The rows are grouped in 3 different ways at once. Each group adds its own fixed numbers to the row, and there is some noise. The rows also spread widely along 10 directions, which tell nothing about the answers.
In the rows, 128 means zero.
Known rows, each followed by its group in each grouping:
[145 110  69 111 161 174 132 103 132  97 115 154 134 142  80  92 120 125
 159 140 162 132 166  88 204  99 103 168  89 188 162 146 106  93] : j857 (1) j195
[ 89  84  71 154 182 146 157  82 157  40 149  77 101 136  97 101 119 114
 113 178  75 102 145 135 106  97  50 123 104 109 131 119 113 122] : j370 (4) j195
[163 157 160  71 122 107 138 153 144 162  96 219 165 128 131 140 100 158
 126  94 212 153 127 124 198 147 162 137 131 184 157 158 136  94] : j378 (3) j15
[112 116 114 122 121 136 172 159 125 101 179 133 150 168 104 114 147 140
 119 123 107  91 145  95 146 158 108  86 177 148 132 118  81  69] : j857 (5) j319
[128 102 197  94 101  77 104 176 139 216 162 147 138 114 161 142 137 142
 134 103 147 140 108 153  89 131 200 111 101 180 155 124 158 174] : j370 (0) j15
[140 137 155 132  68 133 130 145 149 114 183 143 107 126 146 131 177  87
 143 128 108 100 104 132 109 115 124 113  99 164  94  87 136 148] : j297 (3) j319
[ 81 140 115 124 145 141 164 101 161 168 135 116 127 129 115 119 108 132
  94 103 162 119 115 105 172 102  94 118 131 123 153 151 135 111] : j378 (2) j319
[130 104 123 150 166 146  95 120 108 127 147  65 127 147 152 115 152 153
 148 147  99 151 136 136  86 144 152 106 136  83  98 127 117 194] : j297 (2) j319
[ 97 178 125 139 133 140 157 119 121 118 112  79 103 123 152 139 116 115
  91 113  94 158  62 151  78 171  95 114 191  55  95 133 143 141] : j378 (1) j319
[117 121 112 150 153 144 135 110 120 128 109 118 141 143 125 129 114 126
 122 132 130 139 145  96 135 126 120 124 129  98 123 129 118 128] : j857 (4) j195
[109 130 137 145 142 144 118 107 126 174 107  91 140 148 131 127 101 141
 123 116 138 133 137  99 143 119 138 111 105  93 115 140 148 162] : j297 (5) j15
[146 155 183 121  76 116 118 162 132 204 165 122 137 106 159 146 165 114
 136  86 159 144  89 131 112 119 176 122 127 160 128 130 132 170] : j370 (0) j319
[108 116  95 142 137 154 102  90 102  94  90 139 117 147 125 125 126 125
 132 159 115 122 145  78 133 145 126 131 120  97 108 110 127 109] : j857 (3) j195
[124 164 135 141  94 167  75 129  77 199 114  82 123 121 155 132 165 120
 149  93 152 159 107  83 113 139 175 138 150 123  85 149 129 171] : j378 (5) j319
[116 136 117 107 131 159 105 110 118  88 125 141  95 147 141 118 127 132
 134 160 112 157 106 129  90 176 121 144 133 121 109 123 144 139] : j857 (3) j15
[109 156  83 121 161 190 151 103 172  91 150 119 147 165 111 101 120 135
 129 139 146 130 124  87 188 120  63 119 107 136 132 151 108 102] : j378 (0) j15
[182 209 153 177  91 150 120 120 133  86 116 107 154 131 173 153 166 113
 145 132 118 137 101 121 118 148 133 105 134  52  40 100 125 159] : j370 (3) j195
[147 120 117 140 111 176  73 108 126 120 113 145 139 142 136 117 160 116
 185 160 141 133 155  60 165 102 137 131  51 142  93 115 118 137] : j370 (4) j15
[ 79  87 115 127 151 155 103 128 113 134 142 105 123 172 137 100 122 158
 134 155  92 130 150  80 103 166 136 102 115 116 125 114 123 131] : j857 (5) j319
[142 133 149 182  90 104 192 167 180 123 243  88 179 142 126 133 194 112
 135 104 101  40 139 126 135  75 108  56 133 144 107 102 100 154] : j297 (3) j195
[144 125  77 153 135 193  85  98 108  79 162  73 123 137 114  97 197 121
 178 154 125 122 146  94 121 101 123 146 124 142  98 143  92 165] : j370 (3) j195
[150 155  99 117 169 194 147 152 162  41 215  94 179 194 134  91 167 171
 155 163 107 143 123 115 130 166  77  87 157 131 109 139  72 115] : j370 (0) j15
[152 131 152 165 104 109 141 128 162 125 127 138 135 117 149 133 139 106
 132 129 124 103 140 135 139 111 136 115  84 112 110  99 127 159] : j857 (3) j319
[121 104 149 105 143  73 168 159 159 150 154 154 149 123 123 127 113 156
 105 102 149 101 136 154 137 125 141 111 131 176 174 142 136 123] : j378 (3) j195
[ 74  90  72 147 150 153 150 100 116  95 158  75  82 123  95 108 140 100
 109 139  89 114 126 120  91 115  77 135 169 122 136 139  97 123] : j857 (4) j319
[110 104 120 142 127 116 152 113 158 152 138 109 114 114  99 114 107 110
 119 116 131  92 153 131 149  87 108 134  87 146 151 127 134 151] : j857 (5) j15
[ 91 151 128 119 152 136 151 108 137 105 115 134 142 162 133 142 103 152
  91 138 124 130 107 109 135 163  98  88 159  69 117 117 131  83] : j370 (2) j195
[180 118  99 129 137 131 125 133  76  45 117 113 106 115  95 132 166 105
 140 132  98 116 142 162 110 145 136 144 171 142  94 115  85 116] : j297 (5) j195
[149 118 177 106 122  74 150 165 151 144 124 168 135 109 148 144 119 129
 120 117 133 140 122 179 110 140 149 119 116 162 137 121 143 144] : j378 (4) j15

New rows, each followed by its group in each grouping:
[ 77 128 138 120 147  90 186 130 144 140 146 113 111 125 118 145 101 133
  70 112 113 118 102 171  92 153  97  98 191  88 147 124 137 118] : j857 (2) j15
[ 79 144  94 121 175 146 151  81 131  93  71 113 105 145 123 122  59 140
  83 147 115 154  98 120 134 158  70 119 149  49 135 136 143  82] : j370 (1) j319
[117 177 129 137 107 162 138 112 111  98 104 138 129 162 132 155 121 114
 105 128 110 123 107  83 143 162 105 100 150  81  71  96 132  77] : j297 (5) j195
[152 164 159 103 120 151 115 151 129 167 148 126 150 134 159 133 143 145
 140 104 166 178  96 121 127 148 166 129 141 148 128 150 120 152] : j370 (0) j319
[151 119 150 141 116 104 155 145 150 114 137 158 143 129 133 141 135 107
 133 132 118 112 148 133 133 122 134 119 100 143 123  94 118 124] : j857 (4) j195
[148 126 147 132  98 109 137 161 133 148 150 153 153 126 128 142 152 113
 139 113 136 103 137 122 145 126 151 104 133 147 127 109 103 123] : j857 (0) j15
[109 126 141 127 141 111 153 115 167 120 130 100 105 118 124 122  94 125
 103 134 114 124 122 164 100 123  98 124  92 114 132 121 157 158] : j370 (5) j15
[131 126  79 154 137 157 130 120  84 151 159  36 114 104  96 105 177 109
 146 100 126 132 121 135  98  98 132 159 189 142 131 169  92 181] : j857 (1) j195
[113 131 153 135 135  98 148 118 155 159 105 139 137 123 142 149  84 123
  92 120 132 128 117 135 129 127 135 115  98 100 144 111 156 140] : j857 (0) j195
[115 126 131 119 138 135 133 121 140 118 145 126 118 147 132 127 129 131
 126 138 123 133 116 139 118 138 112 111 126 120 110 119 139 136] : j297 (2) j15
[ 89 103 116 131 163 122 135 100 144 133 150  73  89 119 128 107 109 133
 110 139 110 142 111 169  58 129 117 155 119 124 152 143 161 196] : j857 (3) j195
[ 97  83 106 120 154 128 150 118 168  74 164 142 103 147 120  97 118 128
 121 167  97 101 143 134 118 135  87 123  85 151 151 109 130 118] : j857 (3) j319
[137 155  92 150 129 163 126  94 112 114 113  77 110 109 105 119 147  96
 137 120 137 138 112 122 133  96 107 158 141 116 110 148 118 143] : j370 (1) j195
[174 169 161 171 106 102 153 134 136 124 104 103 150 104 143 151 136 111
 119 104 127 110 128 147 142 123 138 102 137  70  88 108 111 147] : j370 (5) j319
[135 154 109 111 141 167  91  93  96  95  86 135 101 143 141 132 120 133
 133 143 137 177 100 126 110 167 132 153 150 104  96 142 145 137] : j297 (3) j15
[149  97 128 125 147 109 148 166 133 123 195 112 175 157 118 114 158 169
 149 118 126  96 157 135 130 125 145  84 169 156 138 150  91 143] : j297 (3) j15
[118 116 119 114 125 163 107 118 139 120 142 129 128 155 118 102 137 137
 152 148 129 115 147  88 147 122 116 120  76 160 121 122 130 123] : j370 (5) j15
[114 138  86 185 118 146 124  56 120 146  36 130 126 112 101 135  92  85
 130 125 148 102 158  68 213  72 105 132  79  62 112 125 132 112] : j857 (1) j15
[154 108 122 129 116 109 141 148 129 116 158 143 139 121 109 122 154 121
 144 120 137  96 148 143 137 117 140 126 147 165 139 131  97 134] : j857 (3) j15
[192 159 113 124 137 180 112 150 103 122 177  63 157 136 119 103 195 151
 179 109 158 161 137 127 119 126 159 154 166 177 110 167  78 175] : j370 (5) j195
[ 94 146  95 141 125 167 150 110 113 118 174  75 108 136 106 124 168 110
 116 108 123 122  99 119 120 118  90 118 196 112 106 139  95 121] : j297 (2) j319
[115 158  79 112 145 206  98 110 112 101 154  81 110 143 125 104 167 125
 149 140 134 164  96 107 117 145 102 149 153 141 106 163 109 149] : j378 (0) j15
[ 81 122 134 148 136 124 145  97 159 175 107 101 103 103 137 127  97 100
  97 111 139 129 114 124 133  90 106 134  87 114 135 139 158 158] : j378 (4) j319
[134  93 150 130 107 103 193 183 196  97 249 127 134 139 128 113 168 111
 136 140  80  84 135 171  90 112  86  94 107 196 137  93 106 151] : j857 (4) j15
[ 91 156 144 172 109 136 139  71 163 171  73 132 129 116 134 155  85  92
 105 123 153 117 122  79 176  74  95 114  68  66 111 119 166 125] : j370 (4) j15
[134 174 129 171 100 145 161 104 164 133 123 119 127 110 128 143 130  77
 111 109 144 110 114 111 173  93  97 127 105  91 111 114 120 131] : j857 (0) j319
[114 148 141 168 106 115 158 126 156 111 122 115 126 123 139 140 128 104
 106 128  91  84 127 123 139 129  99  86 102  82  89  89 133 123] : j378 (5) j319
[121 148 107 152 162 161 112  72 115 138  66  81 106 119 125 125  91 120
 117 132 140 162 133 119 124 128 127 167 100  79 114 142 152 172] : j857 (5) j195
[124  73  80  88 150 144 126 165 118  70 220 124 126 152  95  79 192 154
 158 147 104  99 150 128 105 139 122 126 157 235 154 145  83 112] : j378 (3) j195
[128 123 142 140 144  93 158 131 150 172 120 106 164 127 123 128  99 145
 122 101 148 117 138 133 159  99 128  94 127 103 151 150 127 141] : j370 (1) j15
[133 173 173 153  77  92 132 133  81 245 104  72 123  79 132 181 134  96
  97  40 163 139  88 152 102 110 184 128 204  92 103 153 148 184] : j297 (5) j15
[ 85  85 107 128 121 121 120 111 102 148 123 143 114 129 106 122 132 126
 117 121 130  95 141  86 140 122 139 116 148 135 147 130 117  97] : j857 (3) j319
[ 97 157 106 109 143 222 111 133 126 102 223  70 138 201 146  94 190 167
 155 153 112 161  94  79  83 166 101 107 166 135  97 138 109 136] : j370 (2) j195
[138 168 147 161 103 156  77  86 130 163  85 111 128 118 161 136 133 114
 153 128 161 147 116  95 139 106 153 139  74  83  85 132 159 189] : j370 (3) j15
[ 99 122 140 153 149 136 131 111 140 153 136  98 156 155 151 129 118 149
 122 132 122 133 131  87 123 121 123  91 115  89 117 131 136 143] : j370 (4) j195
[119 134 131 145 126  84 160 137 101 134 110 122 153 115 122 153 134 136
  93  97 126  92 123 129 130 144 148  83 213  84 120 136 109  99] : j378 (3) j195
[ 90 124 127 136 107 136 161 133 162 135 161 140 126 153 130 116 124 114
 123 131 104  96 124  90 149 123  88  98 101 133 131 103 128  99] : j857 (1) j319
[115 132 108 126 146 142 115 106 146  83 109 123 101 127 140 125 118 112
 120 162  99 135 110 141 112 151  98 127  88 100 108 110 144 140] : j378 (0) j15
[121 185 129 143  91 165 113  84  97 127  65 124  82 113 134 155 114  74
 106 113 129 148  89 105 133 137 117 149 128  76  69 110 154 122] : j297 (5) j319
[119 153 122 121 126 151 115 107 147 121 113 124 106 120 141 130 125 104
 124 135 134 146  97 135 129 133 108 141  94 121 112 126 147 148] : j378 (0) j15
[104  93 110 121 138 115 164 125 139 113 177 105  96 119  94 114 147 110
 109 118 118  97 126 159 122  99  98 123 144 159 148 127 114 120] : j297 (2) j319
[132 121 142 119 132 147 123 116 135 139 112 160 134 148 132 137 109 123
 136 134 145 144 134  94 159 112 130 132  77 152 123 122 143 121] : j297 (4) j195
[130  99 154 127 117  94 134 135 138 108 110 163 111 130 134 138 105 114
 115 140  94  98 142 137 133 139 135 104  77 126 117  78 145 113] : j297 (5) j319
[148 139  87 155 143 160 135  97 145  54 133 113 124 133 116 108 142 112
 147 157 118 121 142 135 136 125  89 140 117 110 104 126 106 146] : j857 (3) j15
[101 114 172 127  72  89 118 137 127 158  74 217 133 148 141 162  92 114
 112 137 113  80 148  71 162 153 149  79  70 106 104  59 163  70] : j857 (5) j15
[124 102 135 127 119  87 154 151 138 169 179 113 132 110 110 125 147 128
 122  98 142  96 134 156 111 109 148 121 165 170 159 146 116 153] : j857 (3) j15
[130 135 127 150 130 106 164 116 124 123  82 142 143 130 114 144  98 124
  98 112 126 105 153 112 171 140 122 102 143  81 124 114 107  91] : j857 (5) j319
[106 136  68 163 174 169 132  61 137  69  84 100 118 134 106 113 119 118
 118 158 122 109 150  98 177 104  74 125  94  72 106 123 116 111] : j378 (2) j195
[134 125 130 201 165 134 139 111 153 130 132  53 158 144 159 113 138 142
 135 139 104 122 153 133 126 121 128  82 109  31  95 113 107 200] : j857 (2) j319
[136 105 134 126 126 162 108 148 160  87 183 121 119 172 162  94 152 129
 172 173  66 136 126 122 101 143 113 106  51 154  99  86 139 164] : j297 (1) j319
[ 89 125  87 125 139 175 118  94 130  80 140 127 129 166 114 106 134 145
 135 159 121 112 131  71 148 134  86 109 134 113 113 132 115  89] : j370 (3) j15
[157 170 128  81 157 157 116 121 118 106 105 134 121 135 134 127 123 155
 133 131 166 200  99 160 116 173 136 157 166 126 124 160 125 130] : j370 (2) j15
[184 113 140 179 129  81 151 135 170  83 146 102 136  98 140 127 152 107
 145 145  97  92 160 204 103 109 131 116  95 103 106 100 114 204] : j857 (3) j15
[ 87  96 121 139 152 116 110  88 130 175  94 100 113 108 124 125  95 125
 110 126 142 124 131 112 140  91 137 129  83 106 156 142 146 150] : j370 (0) j319
[142 148  63 141 167 184 125  81  88  92 100  65 102 112  83 110 132 118
 130 121 148 156 135 127 128 127 112 188 169 117 121 170  99 148] : j857 (5) j195
[196 149 139 158 101 150  84 125 102 145  99 144 156 126 143 138 177 113
 181 116 164 136 154  93 188 107 180 124 101 120  79 113  99 151] : j297 (2) j319
[ 98 127 147  79 131 166  86 124 123 124 118 202 136 197 160 124 102 171
 135 161 131 156 112  57 138 185 141 110  82 148 117 105 173  87] : j297 (3) j195
[138 130 128 138 102 126 113 107 109 109 121 127  88 102 123 144 153  88
 127 129 115 119 107 143 100 115 135 149 121 131  99 112 148 152] : j297 (3) j195
[130 133 148 107 143  95 195 130 182 100 140 165 126 131 123 134  80 130
  88 119 135 118 111 175 145 135  93 116 125 134 153 122 147 108] : j297 (3) j319
[111  87 106 104 152 133  98 119  83 174 125 127 123 125  98 117 140 147
 139 117 161 138 155 101 137 120 171 153 144 169 160 152 113 127] : j857 (2) j195
[143 118 132 120 165 144  95 107 149 145 113 112 114 126 146 110 112 144
 150 149 148 179 137 161 113 133 149 164  66 126 134 139 150 204] : j857 (2) j15
[149 158 137  93 149 121 174 119 160 126 100 181 129 120 107 139  88 128
  98 109 183 154 126 154 178 131 113 161 122 147 161 132 136  94] : j857 (2) j195
[168  96 164 134 160  56 154 128 150  98  52 200 149 125 139 159  62 130
 108 145 121 119 168 171 162 135 141  97  80  90 127  95 144 107] : j297 (4) j15
[109  30 114 111 153  85 123 144  97 146 135 136 101 109 103 113 133 132
 130 135 110 117 163 147  93 119 160 138 136 183 176 133 108 131] : j857 (4) j319
[114 122 124 116 104  92 170 120 135 154 116 157  94  80  93 151 112  78
  88  89 156 102 111 146 154  98 123 151 141 160 167 127 121  96] : j857 (0) j319
[164 115  86 129 172 134 144 125 124  51 112 116 118 131 109 104 124 127
 142 156 101 141 148 174 118 148 103 139 145 118 124 129  99 131] : j857 (1) j15
[173 169 158 108 116 168 149 179 157 155 222 103 168 158 139 106 174 151
 161  98 157 160 122 124 120 140 144 138 132 204 126 144 111 175] : j857 (5) j195
[ 82 100 137  97 151 111 173 149 159 110 166 180 156 186 136 115  93 178
  98 143 113 104 134 100 139 181 108  69 142 133 163 109 125  65] : j857 (3) j319
[128 143 128 143 130  77 174 131 104 147  82 115 129  92 118 152 108 111
  87  84 128 114 107 160 139 133 131 104 200  80 131 143 115 106] : j378 (1) j319
[100 202 173 152  33 173 134 118 179 161 141 144  98 139 181 146 137  57
 125 127 109 131  64  84 126 122  88 120  46 106  67  68 184 147] : j857 (1) j319
[133 127  94 145 135 171 117 106 116 107 157  82 120 134 119 109 166 120
 149 127 130 129 126 111 128 110 119 136 144 129 108 149 103 160] : j297 (3) j319
[ 85 147 129 122 110 130 163 130 164 168 162 130 141 132 117 132 128 121
 101  95 152 102 106  98 165 108  97 100 136 147 146 141 130 103] : j378 (0) j15
[159 200 133 145 108 189  95  94 115  88  78 121 106 143 159 145 127  98
 140 149 115 170 100 107 120 159 123 150  87  77  42  95 155 152] : j297 (5) j195
[ 58 118 160 121 130 110 133  90 141 189  57 182 105 135 154 154  42 118
  75 130 139 151 106  89 135 142 127 124  85  83 145 109 193 105] : j857 (4) j319
[119 110 111 169 129 128 132 124 112 103 157  96 149 149 124 130 161 132
 130 133  92  77 143 101 122 120 129  75 158  94  96 116 101 129] : j297 (3) j195
[ 78 132 125 118 142 150 143 103 139 119 121 122  86 137 148 129  96 116
  94 143 103 166  90 130  79 160  93 138 133 101 125 123 152 128] : j857 (4) j319
[154 126 132 159 114 120 147 143 121 140 149 108 150 121 127 137 156 110
 140 108 130 115 143 129 127 109 136 113 158 122 110 131  94 146] : j857 (4) j15
[145 149 139 109 114 113 149 129 140 100 116 138 103 110 113 138 115 109
 111 123 131 126 113 165 123 134 111 139 127 137 121 117 138 118] : j370 (5) j15
[113  76 129 137 128  67 186 152 187  80 189 133 124 115 108 116 139 119
 112 141  83  45 149 177 115 105  91  84 107 159 145 101 121 126] : j378 (3) j15
[128 131 158 194  68 111 125 140 140 143 142 127 154 138 166 145 170 103
 143 130  95  67 141  83 135 121 147  63 104  72  73  74 118 149] : j857 (3) j319
[106 143 102 151 135 191 140 111 150 102 191  59 123 150 131  99 168 118
 144 140 112 138 113  98 108 108  73 118 132 122 106 141 101 150] : j370 (4) j319
[129 148 100 144 124 166 159 100 176 103 161 106 113 120 102 115 135  91
 126 130 138 121 120 131 153  90  71 150  95 146 132 132 119 144] : j857 (0) j15
[105  90 101 142 148 101 142 119 124  98 108 109 110 116  99 120 114 124
 110 141  93  83 157 143 123 124 109 109 125 114 126 119 122 117] : j378 (5) j15
[140 166 143 160 124 148 139 110 151 129 115  98 143 145 144 136 112 123
 127 121 125 132 125 120 142 126 113 108  97  78  83 119 144 162] : j297 (5) j15
[118 107  87 133 168 142 124  77 110 131  76 116 106 108  98 122  95 119
 122 130 154 153 149 123 146 107 118 167 130 115 144 161 121 134] : j857 (4) j15
[137 149 178 130  98  71 176 149 168 135  84 195 153 124 139 153  85 113
  90 107 134  84 139 121 192 138 126  83  88 114 120  83 143  75] : j378 (5) j319
[132 116 152  96 132  97 150 139 138 122 120 156 107 125 117 143  98 120
  97 118 125 128 119 159 118 145 131 136 114 161 140 109 157 117] : j297 (5) j195
[130 171 173 198  55 105 158 128 172 147 146 125 151 122 161 161 153  84
 123 113 112  70 116 114 139 102 115  70 101  67  69  76 140 163] : j857 (3) j15
[133 102  92 122 159 135 103  94  70 141  83  84  85  95  95 122 120 117
 124 106 143 151 135 150 114 118 157 175 157 135 138 165 119 158] : j297 (5) j319
[116 120 155 121 121 105 154 141 139 164 134 148 134 130 134 146 113 124
 108 112 133 135 128 128 117 130 138 119 127 144 143 118 136 126] : j857 (4) j195
[ 79  96 128 163 149  98 145 118 125 170 134  89 144 136 138 125 109 154
 101 114 116 102 143 114 112 131 143  81 159  70 141 137 123 150] : j857 (3) j319
